There are 4 ways to turn a row about zero (a turn may also mirror it). The second row of each pair is the first, turned, with some noise. The first 36 pairs use one turn. New pairs use 2 turns, one after the other, and a turn may come again.
Some pairs, each with its turns in order after it:
[  4  37 -30 -41 -40  39  13  -9]
[ 15 -15  69   6  19 -19   4  35] : mitif

[-41  44   1 -37   7 -24 -11   6]
[-37   5  22  49  21   5  33   0] : mitif

[ 23 -41 -40 -10 -26  -4   9  39]
[ -1 -29   0 -33 -15  24 -46  35] : Lupav

[ -7 -29 -27  -4  -1 -48 -42 -32]
[  6  42  15 -10 -23  27 -40 -37] : Lupav

[ 33 -19  38  23  46  46 -24  30]
[-42 -20 -32 -71 -17 -20  -8 -12] : mitif

[ 42  11  30 -49  40 -13  34  -5]
[-54 -33   5   9  -9  35 -44  30] : mitif

[ 31 -25  33  -5 -16  -8  -5  50]
[ 23 -45  35   8  10 -31  25 -14] : rubon

[ -5  -3 -31 -25   0  23  49 -50]
[-21 -47 -29   3  21  23  -3 -50] : Lupav

[-31  29 -50 -21  27 -36 -18  28]
[  4   5  15  21 -24  75  14  19] : rubon

[-44  11  -4  22 -37 -39  14  17]
[  3   2  -2   3 -51  31  36  28] : Laf

[-23 -43 -35 -28  19  11  41  10]
[-15  21 -22  17  52   1  41  25] : Laf

[-14 -31  12  38  -9  25  38 -35]
[-49 -25  35  -8  34   2  11 -22] : Lupav

[-33  30  49  37 -49  40 -45  46]
[ 90   0  25   8 -35 -37 -46  -7] : rubon

[ 33 -14  -2   1  16   6 -24  40]
[ 27  -2  15  -4 -26  19   7  43] : Lupav

[ 38 -44 -14 -42  19 -39 -48  -9]
[  4  14  14   8  41  10 -69  48] : Laf

[-15  41  -1  -3  -4   1 -36 -41]
[ -1 -60   7  19 -21  -3 -21  -8] : Laf

[ 47 -16 -10   7 -41 -32  19 -31]
[ 11  39  44  47 -11  13 -14  -3] : Laf

[ 14 -50  46 -17 -41  -1  28 -42]
[ 39 -50   1  23 -22  -2 -58 -31] : mitif

[ 41 -17  32 -21  32 -35  46 -12]
[-20 -25 -16 -30  57  -5  51   5] : rubon

[-11 -25  -2 -28  14  40  -8  11]
[-15  16  26  20  -8 -27   4  35] : rubon

[ 41   7 -41   6 -44 -25 -12  -8]
[ 29  13 -12 -13  36  34 -48   9] : Lupav

[ 33   1 -44 -11   0  12  10  26]
[-18  24   4  -2  35  38  -3 -23] : Laf

[ 31  -5  43  39  13 -38   8   8]
[ -8  47   8 -19 -46 -30 -27   4] : Laf

[ 18  10 -28  43  26 -22 -29   2]
[ -8  62 -27 -23  13   6   0   5] : mitif

[-42  -2  10  33  -3  11  45   6]
[-65  -8  -1  -3  15 -24  13   7] : Lupav

[-42 -29 -44 -33  44 -23  12  35]
[-21  -9  17  54  11  49  18  52] : rubon

[ 39  29  46  49 -12  27 -24   3]
[ 51  22  -3 -23  -2 -46   5 -52] : rubon

[ 31 -48  11 -29 -36  26   5 -50]
[ 52  13  39  43  38 -25  -6  -5] : Laf

[-36  42  -7 -11 -19  -9 -21  -2]
[-10  18  25  36  16 -21  32  -3] : mitif

[-34 -18 -37  -6 -15 -49  -1  41]
[ 28   3 -34  29  37  27  45   9] : mitif

[-26  23 -21  44  23 -41  18 -14]
[  3  59 -14  25 -31  27  22   4] : mitif

[-18 -24  -6  42 -28 -40  31  12]
[  7 -47 -28  30  27  17 -25 -21] : rubon

[ -4  17   7 -24  40  15  28  38]
[-15  14 -61 -19  17  -3   6 -20] : Laf

[ 11 -35  32 -15 -28 -16  48  19]
[ -4 -65  -8  -3  29 -31   7  15] : rubon

[  7  13 -30   0  24   4 -24 -34]
[ 16  18 -14   0   0  41  16 -28] : Lupav

[-45 -30  42  45  34   4 -43 -48]
[-29  47  63  -5 -15  -7  45 -50] : Lupav

New pairs, each followed by its turns in order:
[  5 -44 -25  48 -33  47 -29 -18]
[ 40 -11 -67   8  40 -34 -15 -10] : Lupav Laf

[ 47   9 -24 -23 -46  24 -29 -27]
[ 40  34  27  44 -45  -3  10  10] : mitif Lupav

[-34 -35  -9   6  48 -36  14  24]
[-42  10   0 -49   9 -37  22 -22] : rubon Laf

[ -1 -15 -27  27  43  20  35   4]
[ 11  -9  -4  -8  20 -12  67   2] : Lupav Laf

[ 46 -12   7 -28  43  -4  -2  28]
[-10  17  36  39 -18   8 -10  44] : mitif rubon

[ 24   5  32 -33  -8  25 -23  47]
[ -8 -58  17   5   6 -11  37 -31] : Lupav rubon

[-22 -47  21  22  48 -21  36   0]
[ 34 -39 -15   9 -11  63  17  19] : Laf rubon

[  5  25  39 -35   6  43  45  -2]
[-31  58  25  15   5 -16  15  41] : Lupav Laf

[-49 -44  -7  12 -38 -21 -30 -24]
[-32  12  36  47  -3 -37 -33 -31] : mitif Laf

[ 45 -33   2 -16  12 -24 -42  27]
[  3  12 -25 -11 -53  43  17 -25] : mitif Lupav

[ 23   6  12  28 -19   3 -37  -9]
[ 48  -2   7  -3  -5 -16 -25   7] : Laf Laf

[-36 -30  46 -36  29  38 -21   4]
[  2  23 -46 -54 -39   7 -34   2] : rubon Laf

[-23 -15 -30 -40   4  47 -32 -32]
[28  3 10 70 40 -3 -8 -9] : Lupav Laf

[ 14  31 -46 -26  47 -14  18  29]
[ 36 -25  19 -12 -49  -9  27  45] : rubon mitif

[45  3 36 -1 47  8 18 43]
[-18  -2 -33 -58 -46 -16 -27  -4] : mitif Lupav

[ 26  -6  25 -30  -8 -13   6   1]
[ -8 -25   8  18 -29 -15 -19 -11] : rubon Lupav

[ 34  38  34 -43  31 -35 -17  24]
[ -6 -55  38  -3  29  49 -30   3] : Laf Laf

[-23  -9   4  -5 -26 -37  41  35]
[ 11 -15 -40   9 -54 -11  16   3] : Laf rubon

[-39  45  24  19  18  -5  19  -5]
[64  0  4 28 11 13  8  4] : Laf mitif

[ 27  38 -19 -19  -1 -25   4  48]
[  3 -58  13   4  32  10  15 -31] : Laf Laf

[-50  43  43 -33  -9 -14  43 -33]
[ 46 -32 -34 -26 -63  17 -13  35] : rubon Lupav

[-24  13  34  -6  -1 -39  39 -42]
[-15  28  31 -38  54  -5  15   7] : mitif Lupav

[ -6 -23  24 -34  24 -15 -22 -38]
[ 14  -7  34  31  12  26  18 -38] : Laf rubon

[ 37 -23  20 -32  -9  22 -19 -26]
[ -6  16  -6  30 -24 -44 -22 -26] : rubon Lupav

[-37 -11  34  43  46  10 -40 -11]
[ 34  32 -28   5   2  29  -8  67] : Laf Laf

[-38  23  23  10  22 -21  21  43]
[-59 -17 -22 -22  23  -2 -15  16] : mitif Lupav

[-50  41 -35 -27  38 -34  25  38]
[ 51   3  37 -31  10  26  71  13] : Laf mitif

[-40   5  37  -7  39  11  28  13]
[-58  14   2   0  19 -14 -38  -2] : Lupav Lupav

[ 48  46   3  -5 -41  43  13   2]
[  6  25  46  -8 -23  -7 -63 -31] : Laf mitif

[ 39 -43  42  -6  13  19  44 -31]
[-44   4  -7  16 -62   2 -48   2] : Laf Laf

[-29 -13 -21  24 -17  50 -11  29]
[ 20  44 -39   9   5 -45  -5  -1] : rubon mitif

[ 39 -11 -31 -48 -41  34   8  45]
[  5 -77 -10  13  28  -9 -53  -2] : rubon rubon

[-11 -42 -39   5 -48 -47 -12  32]
[-31  31 -28  25  -1   0  68 -36] : mitif rubon

[-25  21  -9 -35 -38 -24 -23 -39]
[-36  34   5 -40  -9  38   4 -29] : Lupav rubon

[ 29  -2  49  30 -24   3 -22  15]
[  2  23   9  35  -7 -23 -55  14] : rubon Laf

[ 46  28 -27  34  31  50  37  45]
[ -7 -68  -4  29  47  -6  40  46] : mitif mitif

[-35 -12  17 -39  47 -49 -48  17]
[ 34 -10  43  29 -62  43   0 -31] : Lupav Laf

[-50 -48  27  28   3 -19 -35   6]
[ 36  37  49   4 -16  38 -35   3] : mitif mitif

[ 23 -10 -11   8   1  31  43 -20]
[-11 -15 -18  22  -4  52 -13   5] : rubon rubon

[ 47  25  36  46 -15 -30  37  -6]
[-34  15   9  65  50  -3 -23  10] : rubon Laf

[ 19  -9  27  20 -12 -13  35 -11]
[-20  24  32  10 -22  -5  23   6] : Lupav Lupav

[ -7 -10   8   6  33 -44  28  -6]
[ 31 -16  -9  19 -28  39 -15  -2] : Laf rubon

[ -8 -34   7  25  23  -9  27  14]
[-31  11   9  15 -13  38  19  14] : rubon Lupav

[-24 -14  -1 -16 -46 -30  47  32]
[-16  18   2   2  -3  24  29 -71] : Laf Laf

[-46 -48 -39  33   6  18 -43 -46]
[ 21 -35 -34   2  13 -48  21 -72] : Lupav Lupav

[-28 -12 -35  18  31 -12  29  -1]
[  8  30   3 -42 -16   0  38  11] : rubon mitif

[-20  16 -29  31 -50 -23 -42   4]
[ 19   8  25 -25  17 -47 -35 -43] : rubon mitif

[  6  43 -20  14 -12 -34  10 -47]
[  6 -44   0  30  51  18   9 -14] : rubon Laf

[ 27   3 -10  -7   5   3  33 -29]
[-16  -6  29 -13  -6  29  24 -11] : Lupav Lupav

[-30 -23 -31 -38 -15  27  21   9]
[  5 -11  -4 -36 -25   4 -43 -37] : Lupav Lupav

[-29  27  19  14   5  21  24  17]
[  6 -50 -22   3   5  -5 -19   3] : mitif rubon

[-32   4   5 -32   3 -48  -3 -33]
[-22 -23  33 -15 -19 -46  20 -19] : mitif Laf

[ 36  50  22 -19  27  20 -11 -19]
[ 19 -31 -52  33  14 -23 -22  -7] : rubon Lupav

[ -2 -39   0 -15 -30  26 -45  24]
[-23  25 -11  30  32 -26 -33  32] : mitif Laf

[-18  28   9 -33 -10  44  28   9]
[ 39  41 -10 -15 -16 -20  20  24] : mitif Laf

[-30 -46  48 -39 -13  13 -43 -26]
[-70 -24 -40  23  21 -19   7 -37] : rubon mitif

[ 43 -13 -23  26  36  49  31 -36]
[ 75 -27 -24  -6  19  26 -28 -18] : mitif Laf

